The rows come from 4 hidden closed curves, with some noise, and rows from the same curve form a group. Each curve winds through 8 dimensions. The rows are also pushed far along 6 directions, which tell nothing about the answers.
In the rows, 128 means zero.
Known rows, each followed by its group:
[166 154 131 135 154 174 200 127  80 103 107 117 108 143 152 110 128 126
 151 152 133 121 198 141 137] => z101
[125 144 141 142 130  97 124 119 122 130 103 160 123 124 164 131 133 112
 115 151 140 112 141 106 109] => z712
[150 149 164  85 124 129 138 158  98 147 148  91 147 149  67 153 119  53
 121 122 105 150 101 101 197] => z101
[120  89  88 187 115 143  91  97 142 138 124 144 126 110 141 142 169 152
 156 118 132  95 131 147  77] => z824
[153 158 144  71 151  86 157 135  55  98 106 106 140 161 106 168 123  70
 124 147 112 136 152 136 186] => z101
[106 141  83 145 108  72 114 106 141 111 120 161 120 105 168 149 152 181
 112 161 115 119 161 124  85] => z101
[126 168 178  80 161  86 177 114  84 117  87 132 125 173 155 150 106  86
 122 159 137 146 147 104 147] => z712
[125  54 107 154 156 152 137 109 113 130 145 150 123 141 121 122 116 172
 138 113 146 134 104 157 113] => z101
[186  75 116  92 166 170 167 156  63 151 153 137 139 147  75 146 112 122
 152 154 134 169 118 164 139] => z601
[142 106  99 165  66 133 129 132 172 120 155  98 169  73 117  55 148 197
 111  92  85 119 154 117  95] => z824
[ 99 161 142 146 146  91 131 103 127  75  89 143 118 130 170 113 117 145
 103 122 122 117 152 138 138] => z601
[104 215 146  95 124  81 159 101 129 100 122 110 109 154 160 133  96 129
 100 144 129 142 152  80 171] => z824
[ 62 114 183 175 159 125 142 103 134  63  66 103 133 139 120 158 157 115
 164  89 109  97 133 171 142] => z601
[147 100  77 180 134 119  87 157  86 173 159 146 124 107 100  87 114  67
  99 114 196  92  94 101 147] => z712
[120  83 134 116 154 138 133 136 130 163 137 103 155 142  63 148 137  90
 167 120 119 161  91 144 102] => z824
[141 135  82 161 134  95 141 114  50 103 107 128 110 147 136 145 155  85
 118 134 136  76 173 132 160] => z601
[138  80 109 212 148 152  98 124 108  92 119 156 118  91 127 120 138 146
 137 114 173  71 122 151 141] => z824
[177 121  90 119 134 138 140 126 104 151 172 158 115 112 149 110  99 167
 123 178 179 136 139  82 109] => z101
[200 147  95  79 143 162 164 135  97 184 168 131 119 145 131  95  90 109
 144 175 172 168 144 110 101] => z824
[132 217 112  85 100 115 135 123 149 162 155 125 111 143 169  92  96 122
  94 142 124 163 150  88 125] => z824
[168 138 124  62 104 145 190 122 146 120 154  92 149 127 134 114 135 198
 139 156  57 173 185 113  96] => z601
[150 145 101  80 121 104  98 158 135 169 179 115 125 135  88 124 112  65
 106 145 123 146  95  96 138] => z712
[159 194 133  86 108 119 146 102 132 120 122 122 133 125 187 105 127 156
 125 157 106 144 190  96 102] => z712
[129 113 170 108 118 130  95 150 129 101 107  77 149 122 105 123 151  91
 125  71 113  86 115 116 188] => z824
[168  52 142 125 159 180 163 131 106 187 167 111 160 146  52 135 122  96
 177 131 133 169  86 120 102] => z101
[131 112 162 129 177 131 197 121  62  64  90 116 117 173  95 192 126 101
 156 144 121 121 141 181 188] => z712
[119  71 148  66 143 149 156 137 173 182 157 131 151 152 108 116 108 176
 141 129  99 206  88 133  67] => z101
[125 126 110 131 170 123 151 120  95 115 136 146  89 161 113 185 115 107
 142 174 157 131 117 143 147] => z712
[175  41 124 180 100 172 109 160 122 173 138 155 161  90 102  97 165 122
 132 112 113 107 112 137  86] => z712
[ 48 196 122 169  95  98  68 122 196 105 113 135  97  95 168 145 142 149
 108 114 137  97 124 118 141] => z101
[194  86 125 133 137 165 145 132  76 140 134 109 167 121  95  75 126 103
 141 102 132 127 137 143 129] => z601
[ 47 166 115 124 140  90  64  72 186 115 126 140  83 153 162 200 133 138
 141 138 134 124 100 130 113] => z601
[158  63 131 105 140 174 145 178 114 180 182  87 158 126  42 101 116  95
 144 106 127 157  85 118 139] => z601
[134 132 157 148 172 142 169 113  79 104  89 109 126 160 115 148 131  72
 159 126 143 115 146 148 154] => z101
[ 96 124 147  98 177 161 123 114 183 155 156 145 113 139 126 151  97 153
 165 161 143 189  86 133  74] => z601
[137 123 102 150 118 110 119 146 113 158 139 130 141 117 100 116 142  87
 112 129 123 124 126 109 123] => z712
[187 122 113 155  93 146  58 146 107 170 159 132 141  94 123  71 127  71
 104  96 173  78 103  84 153] => z712
[ 76 177 110 100 138  96 127 123 132 147 105 145  70 178 176 161 118 102
 111 138 157 133 128 129 138] => z712
[238 112 130 106 112 196 165 155  86 133 133 121 155 110 120  74 126 127
 145 138 122 131 169 159 120] => z824
[174 178 127 107 113 130 136 111 109 124 129 124 135 118 170 100 128 131
 123 150 123 127 179  97 119] => z712
[ 77  89 131 106 139 181 133 137 188 205 149 122 132 155  92 158 130 156
 169 110 110 205  75 162  73] => z712
[150  56 134 139 176 188 166 141  83 122 110 131 139 144  92 136 137 130
 173 120 123 141 130 211 115] => z712
[159 119  99 132 119 169  89 160 127 187 175 148 118 116 123  73 100 105
 102 108 162 134  93 117 132] => z824
[119 113 119 121 172 176 148 133 108 160 156 146  96 150 122 167 102 147
 163 159 178 159 106 137 134] => z101
[174 192 165  55 161 122 140 149  75 123 144 128 109 162 123 128  67  55
  98 157 160 146 114  94 213] => z712
[ 71 164  94 151 148 104 144 122 118 129 121 156  75 149 164 160 122 140
 112 153 154 130 142 126 136] => z101
[ 79 168 131  50 162 104  99 120 156 135 138  88  98 169 134 150 111 103
 132 124 140 147 106  98 151] => z824
[118 120 118 120 168 136 181 125 121 132 119 167 108 143 161 137 120 177
 137 175 122 169 158 151  80] => z101
[ 47 141 113 181 138  62  66  81 152 125 106 166  99 139 171 131 126 116
  92 100 155  94  95 117 118] => z601
[160 167  84  89 134 103  99 152 106 171 164 102 122 136 100 110 115  41
 116 147 157 128 124  80 144] => z824
[134 163 135 146 122  98 102 128 108 100 106 108 143 109 105 130 127  74
 124 118 157  96 126 118 173] => z601
[ 62 140 171 151 134  89  99 105 171  80  83 139 137 125 144 130 128 142
 111  90 105 123 108 152 131] => z601
[174 135  78 152 131 119  99 142  99 129 169 145  94 108 131  97 101  92
 104 156 200  77 121  88 155] => z712
[113 141 150 111 158 137 195  99 119  82 110 113 125 162 125 172 131 162
 156 150  76 162 165 165 131] => z101
[143  59 132 161 150 176 111 139 134 160 168 146 134 109  91 124 110 142
 146 123 171 133  71 111 125] => z824
[ 64 177 156 121 115  71 160 107 144  63  87 100 107 147 162 167 137 150
 117 123 110 103 159 111 170] => z601
[134  96 133 226 147 130 141 106  87  94  96 182 126  97 155 123 136 153
 129 140 169  81 145 132 121] => z712
[ 55 152  65 159 149  71  54  94 148 116 127 139  72 131 172 148 136 128
 113 122 186  76 118  96 132] => z824
[149 151  91 182 135 137 109 135 101 122 145 127  97 106 148  92 133  88
 120 135 162  69 158  95 141] => z601
[ 99 179 163  38 141  79 150 130 118 123 111 108 110 186 156 155 112 104
  96 132 109 153 131  90 180] => z824
[148 180 147  97 126 121 217 162  71 111 107  89 131 145 136 109 123 106
 112 139 117 133 194 104 183] => z101
[119 134 172  88 104 144 132 141 167  86  99  78 156 122 112 135 160 146
 148  98  53 135 149 171 132] => z601
[162  78  98 118 158 151 170 125  87 155 171 120 136 146  87 116  98 141
 146 138 160 161 111 130 126] => z824
[131 133 181  75  92 133 114 159 171 140 102  84 182 119 103 100 147 106
 128  80  65 154 120 149 118] => z601
[ 79  91 138 140 164 134 103 127 134 169 122 158 110 158 115 151 106 106
 133 106 171 149  59 151 127] => z824
[165 161 155  63 110 176 204 156 135 116 142  96 137 119 149 107 112 200
 138 156  97 173 184 112 132] => z101
[ 90  98 116 205 153 125  45  93 111 127 136 146 102 138 105 174 141  65
 140  96 171  70  65 134 161] => z601
[123 153 130 167 129  60 110 101  75  66  90 137 121 123 148 145 125  97
 100 121 174  60 135 110 195] => z101

New rows, each followed by its group:
[112 127 102  83 155 111 137 137 137 147 143 121 113 145 136 116 115 144
 118 144 136 153 129 107 110] => z824
[121  81  99 210 108 151 124 105 164 156 131 160 145  91 129 113 148 179
 157 128 141 128 123 152  41] => z824
[156 130 146 154  67 168 121 173 138 128 116  88 154  97  96  96 165  94
 121  74  91  94 140 139 167] => z712
[152 152 159  66 151 138 157 125 103 110 119 116 119 177 137 116  99 104
 115 119 105 146 138 143 167] => z101
[137  64 186 122 136 166 198 125 120 122  82 129 167 143 121 150 163 165
 174 128  66 157 155 179  80] => z712
[ 75 154 189  91 119 124 118 108 181  94  93 108 154 141 127 153 133 163
 132  89  53 173 118 174 133] => z712
[142 102  74 155 150 131 114 149  75 164 156 151 103 133 126 106 123 101
  99 125 159 110 123 110 150] => z824
[125 145 113 117  87 104  75 160 178 192 167 115 154 102  88 103 136  81
 102 118 100 150  93  86 104] => z712
[124 205 167  85 121  90 140 125 138  82 111  99 122 133 153 123 104 118
  98 133 129 121 152  78 188] => z824
[130 154 126 139 144  86 135 114  70  90  79 154 121 143 140 173 135 102
 120 148 146 110 150 152 167] => z601
[104 199 174  68 172  93 159 104 116  88 106 142  97 172 166 165  79 121
 113 169 141 158 132 117 168] => z712
[109 118 108  97 185 107 148 133  75 162 157 121  96 189  94 166  95  68
 132 147 177 148  89 108 166] => z601
[142  87 161 142 146 167 151 146 115 102 124  87 161 130  63 102 127 104
 146  81  99 133 115 169 155] => z101
[197  54 116 161 124 164 133 155  95 143 164 126 172  93  57  92 117 124
 137 120 150 122  99 132 133] => z824
[130 138 117 157  65 116  74 113 200 100 137  93 174  65 131  52 153 168
 109  78  74 103 145 119  93] => z601
[112 139 104 117 127  84  73 142 149 142 154 132 108 131 100 146 118  66
 107 136 145 113  80 112 139] => z712
[ 90 109 128 172 141 116  67 103 128 112 110 117 123 137  92 179 145  72
 154  95 159  86  78 157 159] => z712
[106 147  89 184 121  98 102 121  89 107 101 122 122 125 126 123 145  94
 109  90 140  84 143 151 168] => z712
[170 111 146 146 158 164 214  89  62  86 103 127 118 166 151 135 128 147
 152 141 123 118 183 142 144] => z101
[136 134 112 147  88 133  75 127 131 135 133  91 146 115 104 108 153  87
 125  74 118  92 119 130 151] => z824
[173 105 121 164 126 158 148 132 104  98 140 124 131 100 124  96 120 147
 135 128 162  90 146 119 145] => z712
[110 204 112 115  71  93  52 125 191 101 134 109 112  97 161 120 148 128
  98 116  94  92 146 107 139] => z601
[144 124 155 169 117 116 128 133 102 105  87 148 142 107 142 121 154  99
 118 125 121  84 152 126 133] => z712
[119 202 137  47 158 118 131 120 167 121 138 122  96 144 171 132  94 142
 129 178 140 168 143 101 117] => z824
[111 112 121 134  88 150  92 133 192 134 129 140 125 102 154 136 161 189
 135 122  98 123 129 146  83] => z601
[160  91 107 141 125 182 119 161 113 193 175 113 157 109  76  77 115 113
 131  95 150 154  95 119 129] => z712
[174 157 150  91 142 139 129 154 104 125 150 108 129 123 112 112 100  83
 115 142 158 123 123  78 186] => z824
[144 115 155 102 138 175 167 135 144 115 140 111 151 128  97 140 132 162
 156 140  60 176 139 161 111] => z101
[107  77 110 183 153 173 140 128  98 165 127 132 124 147  89 153 134 118
 159  99 162 136  96 162 138] => z712
[149 101 115 154 106 160  65 134 185 144 155 151 142  67 145  70 131 171
 128 120 138 114 112 126  67] => z712
[172 140  70 142 130 137  83 151 105 144 153 151 101 106 140  87 121  91
 109 143 165  96 134 127 127] => z712
[124 134  61 181 148 110 164  75  94 109 139 158  85 141 164 158 133 172
 133 178 148 115 175 117 107] => z101
[120 106 102 165 163 124 122 122  82 113 114 182  88 148 142 162 126 121
 115 143 152 107 122 167 148] => z712
[136 103 143 132 184 161 157 119  94 146 128 140 114 153 114 178 130 110
 169 164 154 139 121 116 126] => z824
[142  76 130 178 111 156 113 138 142 179 154 136 175  88  82 100 140 134
 135 107 121 147  97 109  95] => z712
[145 130 173  90 154 141 127 144 101  97  98 103 140 144 107 122 119  74
 140 108 123 123 123 167 167] => z712
[186 104 150  91 120 192 118 139 143 185 167 121 164 112 107  99 126 134
 155 130 108 174 117 112  84] => z712
[166  70  84 191 133 120 163 139  73 107 108 148 137 100 130 100 156 152
 120 141 138  87 176 135 113] => z824
[ 95 130 128 144 136  58 140  98 100  94  95 152 121 146 166 139 122 141
  96 128 141 106 137 116 141] => z712
[128  53 121 147 157 135 157 123 100 137 133 133 145 144  80 153 136 136
 155 129 115 148 107 164 106] => z712
[ 49 118 108 163 181 103  97  72 171 144 134 181  90 146 167 150 107 161
 136 145 164 148  90 132  63] => z601
[112  87 113 162 174 137 153 106  78 139 133 116 116 173  85 161 122  89
 156 116 160 127 103 143 151] => z101
[133  42 100 199 134 184 108 160 108 154 126 159 128 110 101 110 149 128
 137  89 147 105 102 189 115] => z712
[ 98 173 146  83  95 107 115 115 204 138 155  89 143 132 109 140 129 132
 122 124  65 169 114  96 119] => z101
[135 177 167  53 127  95 158 125 137  81 120  72 148 138 130 102 101 123
 120 125 104 143 153 112 156] => z712
[137 111 129 115 171 131 207 109 109  79 116 140 103 149 155 145 109 182
 154 182 146 134 164 147 107] => z712
[156  80 135 162 139 184 109 145 133 168 158 134 138 102  92 131 147 117
 155 133 133 127 105 105 110] => z824
[158  82 145 101 171 126 161 136  50 148 137 138 140 165  97 132  96  88
 123 128 156 143  98 126 164] => z712
[134 103 155 145 144 149 127 133 135 114 130 127 136 109 111 130 124 138
 139 125 147 119 109 112 143] => z824
[156 202 160  31 112 110 134 129 144 153 130 113 140 149 136 145 108 101
 122 163 109 180 133  91 135] => z601
[102 111  81 172 149  76 153 108 101  92  92 154 108 125 166 131 149 170
 117 148 148  95 172 130 108] => z824
[143 111 115 218 151 112 103 115  55 132 120 173 123 109 124 125 120  82
 113 125 204  78 110 102 164] => z712
[129 165  69 114 114  93  78 153 136 166 186 104 112 115 105  99 107  72
  93 131 166 116 104  66 153] => z601
[104 111 116 190  72 112  71 120 156 107 117  96 157  95 109  91 159 126
 112  46 118  74 114 140 146] => z824
[111  87 192 103 142 166 163 104 181 107  86 133 152 143 145 133 141 195
 161 118  59 173 135 189  59] => z101
[145 131 118 113 112 135  51 148 141 144 165  80 152 114  68 105 130  54
 125  82 116 113  85 126 160] => z601
[157 155  86 133 137  78 140 133  53 103 128 126 108 141 123 132 126  66
  99 152 144  89 159 115 178] => z712
[128 111 150 111 126 182 157 163 188 177 158 134 128 118 104 132 121 149
 151 156 113 181 103 120  81] => z712
[124 105 174 125 135 156 151 149 147 111  93 124 151 118 121 109 140 145
 139 107  98 140 134 168 113] => z824
[121 133  90 174 161 141 110 133  98 121 139 142  80 125 139 138 124 101
 139 148 198  82 134 124 147] => z601
[131 102 150 179 134 152 142 101  97  65  95 116 132 127 128 149 159 143
 155 104 106  79 155 162 154] => z601
[ 63 174 112 182 134  82 100  96 155  88  78 148  99 117 177 150 156 135
 123 133 126  93 160 140 109] => z824
[138 105 157  91 127 138  89 130 175 157 161 131 152 114 102 116 103 132
 131 127 133 159  67 107 105] => z101
[186 170 128 116  97 146 111 138 103  95 141  95 126 112 134 100 138  98
 113 119 107  84 168 109 183] => z601
[118 114 114 131  94 153  67 178 192 164 170 120 123  86 110  93 129 129
 113 102 136 115  87 111 122] => z601
[ 97 138  86 121 109 101 126 134 178 154 167 124 114 116 143 107 124 168
 110 142 121 143 130  82  90] => z601
[ 95 142 126 112 103 103  40 111 196 146 126 141 127 121 134 144 125 112
 123 108 142 127  71 144 104] => z824
